The first 5 rows are patterns. Each new row is the sum of 2 different patterns, raised or lowered, with some noise. Before adding, each is slid sideways (what falls off one end comes back at the other) and multiplied by a number that may be negative. Names go in the order of the patterns.
Some rows, each with the names of its patterns after it:
[-33 -24  19 -26 -17 -23   7  -9 -18 -27 -48   1  -1  13  -8  -6  26   9
 -45  20   0   5 -25  15  -3  -3  26  11  -2  -1] : Q202
[  8 -18  -3  -2  -7 -16  -5  17   2   8   9  -4 -20 -32 -30   5   9   2
  -7  12   5  29  30 -14  10   0  -2 -32  -2 -26] : Q5
[ 11  23   7  -8  13  13 -16  -9 -14  27   1  13  -3  -2  48  -3 -13  30
   9   5  -5 -17 -15  48 -18   0 -37  -1   5  -1] : Q975
[ -3  -7 -18  -2  -6  -8 -15   3   4  30 -32 -14  -2  -1  17  14  17 -21
 -10  -3  -6   1 -14   4   9 -13  18 -12 -48  -1] : Q385
[ 19  -9  22   6 -41   7  -5  29  24   0  11   1  -7 -24  30   0  -5 -48
   9   7  10   6   5  22   4  32  26  13  -9  -8] : Q254

New rows. What belongs after each?
[  0   3  13  42  15  20  -4  22  65  27   7  47  44  31  -4  17   9  68
  -6  31 -12  20  40  27  31  43  12   4  43  22] : Q202 Q975
[-10  -8  -2   1  21  26  26  24  36 -21  31  57  21  13   9   3  22  31
  29  28  43 -20   9  39  47   6   3  19  13   8] : Q202 Q254
[ 39  -2   7  31 -10  -6  26  13  13  14 -27  -8  50  16   0 -32  -2   6
   1   3  24  -7 -17   9  22  -5 -13  -2  17   2] : Q975 Q254
[-31  49  10  25  27  33  24   1  33  34  15  23  -3  17  22   0  10  33
  25  11   1  -5 -25  10  21  15  -1   9  54  38] : Q202 Q254
[59 34 13 12 17 23  3 18 -2  5  7 23 10 19 31  3 14 41  7 14  6  5 20 14
 18 31 34 -8 24 14] : Q385 Q254
[ 15  11   7 -37 -33 -26 -11   0 -19  -7   8 -16  27  -2 -61  -3  -9 -15
 -41  -9 -27 -10 -31  -5  -3  19 -46 -22   1  -6] : Q5 Q385
[30 50 42 23 43 23 39  1  0 12 33 13 18 28 22 15 18 44 35 54 17 20 16  8
 20 42 47 19 19 37] : Q5 Q385
[-10  25  51 -30  21   7  55  22  17  25  -3   2  -3  39  38  28 -36  41
  33  40  14  25  44  36  73  34  26  -1  14  33] : Q202 Q254
[ 31  14   0   3   7  26   0  11   6  20   9  13   8   8   7  13  25  15
  23  38  30 -11  25  18  20   8  21  19  21  27] : Q202 Q385
[-29 -46 -44  13 -46 -23 -55 -46 -23 -32 -11  -3 -24 -32 -20 -23 -52 -26
 -41 -11 -48 -17 -30 -27   8 -30 -32  -6 -11 -17] : Q975 Q254
[-13 -33 -37 -20 -38 -20 -40 -25 -18 -33 -10 -48 -73 -34 -35 -34 -36 -17
 -21 -38 -47 -28 -22  -7 -60 -54 -44 -25 -18 -17] : Q5 Q385
[46 26 13 19  1 31 52 38 26 41 31 54 79 11 42 18 29  2 29 11 49 17 27 35
 31 10 23 44 45 40] : Q5 Q975
[ -3 -14  -8 -18 -48 -41 -22  13 -12  -9  -9 -12  41   4 -34  15  -7 -12
 -40 -29 -42  28 -40 -16 -43 -19 -22 -18   6   5] : Q5 Q975
[ -6  -4  -3 -13  18   6   2  -8   2   6  -1   5   5 -25   0  -6  17  10
 -11   0  -7 -11 -16  18   6   3 -31  -3  -1   3] : Q5 Q254
[-16 -34 -37 -19 -27 -16 -49 -37 -32 -40 -25 -32 -29 -23 -44 -28 -34 -26
 -18 -15 -60 -24 -48   5 -24 -33 -30 -47 -52 -45] : Q975 Q385
[-17 -25 -58  -4  -9  10 -11 -26  21   9 -56  12  -6   3 -22  14 -23  -1
  20  19  -6  -7 -34 -30   6 -30 -17 -30  -2  -7] : Q202 Q975
[ 28  33   6  29  -4   8   6  13   6  13  19  -1  13 -13   0   5  24  33
   6   6   7 -10   8  -5   6  -6  -8  -6   8   6] : Q5 Q975
[-21 -20 -42 -10  -4 -12 -22 -11  -4 -28 -12 -17   1 -23 -17 -15 -25  16
 -19 -44   0 -17  -5 -13 -30 -24   6 -33 -30 -29] : Q975 Q254
[ -1  15   3  17  11  19  49  18  19  48  11  20   8  23 -11  -8  30  17
   9   9   9  42  45   7  27  -3  -1   0  43  24] : Q5 Q385
[-3 20 17 44 28 30 18 26 17 10 32 26 18 -8 20 16 18 22 30 42 34 27 22 22
 18  9 22  0 11 27] : Q5 Q254
[-29 -11 -22 -12  -4 -43   1   5 -28 -27 -25  -4 -13   3 -42 -29 -14   1
   0  -7 -17 -17 -31 -25 -26  -8 -26 -11 -39  -4] : Q975 Q254
[-42 -23 -36 -11 -21 -41 -39 -38 -18 -23 -31 -33 -28 -29 -49  -7 -37 -59
 -54 -28 -31 -35 -29 -31 -25 -37 -14 -16  -8 -52] : Q385 Q254
[-20 -34 -11 -35  -1 -25 -65 -30 -43   9  -7 -25 -14 -10 -30 -36   0 -18
 -29 -70 -13 -11 -14 -27 -21  -8 -25   8   9   2] : Q5 Q254
[11  7 -8 22  6 11 17 23  3 24 24 32  9 13 24 30 31  7  7 12 15 18 -5  5
 51 -1  7 18 27  5] : Q202 Q975
[-22  -7  -7  -1   6  21  17  -6 -13   0   7   5 -17 -25 -21   9   1   6
   9  13  -3  15  -8  12  -5   2   8   5  11 -17] : Q5 Q385
[-22 -17   3 -39  10   9 -27   5   1 -14  25  13 -36   5   8  31   1   9
   7  -8 -19 -18  -2  -1 -21   8  -1  16 -26  -7] : Q202 Q975
[-20   4 -30  -6   8 -62 -25  -9  23  12   4 -41   7  -1  -7 -24 -30 -16
   3  40  -9 -27 -21 -22 -13 -10 -28  35 -56 -31] : Q202 Q254
[-26 -26  -7 -23 -23 -27 -35 -39 -29  -9  -6 -32 -22 -38 -29   7 -23  -5
 -25 -21 -22 -33 -21 -10  -7 -46 -35 -32  25 -32] : Q5 Q254
[ -2  11   2 -36   4  15   5  -9   4 -12 -11   2  -2   4  23 -19  -9  -4
  -6   1  20  21  -6  -5   2  12  11 -26  19  14] : Q202 Q385
[ -6 -16 -21 -11 -14   1   8 -19 -23 -13   1  -4 -40 -12 -36 -15 -44  -1
 -18 -25 -57 -15   0  -9  -6  -8  -6 -29 -21 -23] : Q5 Q254
[57 21 22 50 49 17 20 17 18 68 24 37 -4 24 30 25 37 38 36 29 32 46 13  2
 19 46 27 29 25 25] : Q975 Q385
[-43  23 -10  -2  19  36   1  22 -27   1  16 -15  -5  -1  10 -21 -13 -25
 -38   6  17  38  22  -8   9   4 -22   2  -4 -22] : Q202 Q5
[-18 -45 -40 -41 -37 -41 -24   0 -71  -4 -23 -41 -35 -32 -18   0 -10 -88
 -14 -36  -2 -23 -16  -1 -13 -54 -42 -23 -34 -51] : Q5 Q975
[-28 -23 -44 -47  -5 -22 -20  -7  20 -14   0 -31   3 -22 -10 -12 -21 -13
 -40 -12 -19 -29 -13  -2   6  -2 -14 -29 -25 -32] : Q5 Q254
[ 38  20  24   3  21  55  35  27  24  29  16   6 -30  -1  28   5  -2 -20
  10  11  -2  16  47  19  13  30  19 -18 -22 -24] : Q5 Q975
[  2 -25 -15  23 -20  -6 -13   9 -13   4  23 -47 -21  -2  -2  38  29  -7
   5   6  16 -11   7   2  24  45 -12  12 -22 -29] : Q202 Q385
[-16  15  -9  -9  -3  -7  47  14 -33  18  -5 -10 -45 -24 -45  27 -39 -13
 -37 -18 -23 -18  12   6   0  -8  -7 -20 -51 -45] : Q5 Q975
[ 21  17  49  22  17 -16 -24  -8  17  25  24  26  12  23  46  71   0  22
  13  12 -13   4  -6   7 -13   8  21  17  -6  19] : Q5 Q254
[ 44  -9  37  55  34  16  10  21  40  52  18  23  22   9  24   1  38  49
   0  13  11  36  -4  20   4 -16   4  25  25  35] : Q202 Q254
[-26 -23 -19 -16 -53 -23 -23 -62 -45 -22 -14  -8 -15 -51  -6  -7  22 -29
 -20 -21 -31 -57 -29 -30 -28 -42 -12 -16 -15 -51] : Q5 Q975
[ -9 -25 -55 -36   1 -36 -21 -25 -19 -49 -51 -34 -55 -47 -49 -20 -16 -51
  -8 -54 -71  -3 -36 -31 -63 -46 -34 -44 -42 -22] : Q385 Q254
[-34 -21   5  -7 -17 -18 -24  13 -26 -24 -20 -34  -4  25 -11  -6  -9  -5
 -11  -7 -17  -7 -24 -10 -44  16  -7 -16   2 -33] : Q975 Q385
[ 22  24  -4   1  13  30  33  38  13  -4  36  20 -14  48  18 -27   6 -14
  18  64 -10  14 -25  -2 -13  30  14  19 -31   7] : Q975 Q254
[ -3  10  10 -29   4  19 -25  -6   2  18  28  15 -24  16   9  56   9   9
   1  -7  -8   2  17   4  10  12  18  24   8   7] : Q975 Q254
[32 19 -2 24 27 22 13 44 38 41  0 27 26 34 35 -8 31 34 -9 11 29 39 47 41
 -6 48 41 75 26 30] : Q5 Q975
[44 17 -5 26 31 24 24 25 37 18 32 14 42 21 14 27  4 21 12  9 27 16 35 29
 25 21 13 22 -5 40] : Q385 Q254
[24 26 21 19 38 31 30 13 22 37 18 21 45 43 40 19 13 17 45 11 21 -5  8 33
 18 28 33 42 21 41] : Q5 Q975
[ 21 -17 -22  -7 -16  14  22  34 -21  18  18  71  19  -5   8   6   5 -27
   7 -33  -8 -11  17  18 -10  11 -12  15  49   9] : Q5 Q254
[52 17 33 -5  3 24 19 15 21 19 15 26 24 57 -1  3 -1 27 20  2 19 -9  5  5
 19 33 -9 34 30 14] : Q385 Q254
[  3 -21 -12  -8  12  21  13  -6  12  16   9  -7  11   0  20  48   1   3
  -2  14   4  -8   0  30 -11  -2 -17  29   0   3] : Q202 Q385
[  6  21  11   4  -2  12  -9   7  -4  16   8   9   0   5  32   8   6  22
  10   1  -8 -11   4  28   3   5  -1  10  21  19] : Q5 Q975
[-48 -36 -30  14 -32 -25 -18  -3   3 -10 -28 -64 -17   1  -6  -3 -13 -17
   1 -59  29   5  -7 -29   3 -20 -33  36  -1 -17] : Q202 Q254
[-19 -34 -14 -31 -11 -21  -9 -18 -19 -16 -26  -6 -22 -13 -32 -66 -38 -23
   0  -8 -27  -9 -19  -8 -17 -14 -16 -26 -51 -38] : Q5 Q254
[ -2 -13  27 -14  14   7   6   0 -18 -11   8  -6 -20  -4  -1 -27  -2  14
  44  16 -13 -18 -10  -2 -26 -12 -45 -44   1 -10] : Q5 Q254
[-19  -2 -57 -32 -16 -16 -62 -53 -24 -10 -75 -23 -33 -24  11  -5 -71 -11
 -54 -14  -8 -51 -39 -56 -42 -40 -35 -61 -78 -10] : Q202 Q975
[-11 -19  -3  -1  11  10  -3   2 -25  15 -13 -66 -13  18 -25 -23 -11   3
 -22 -19  -2 -18  16 -35 -17  11   8  -2  22  20] : Q202 Q385
[  1 -30 -18 -31 -21   8 -17 -47 -13  -8   5 -20 -28 -36 -19 -26  -9 -11
 -22  -6   2 -29   7 -27  -9 -32  -2 -13 -41   3] : Q202 Q975
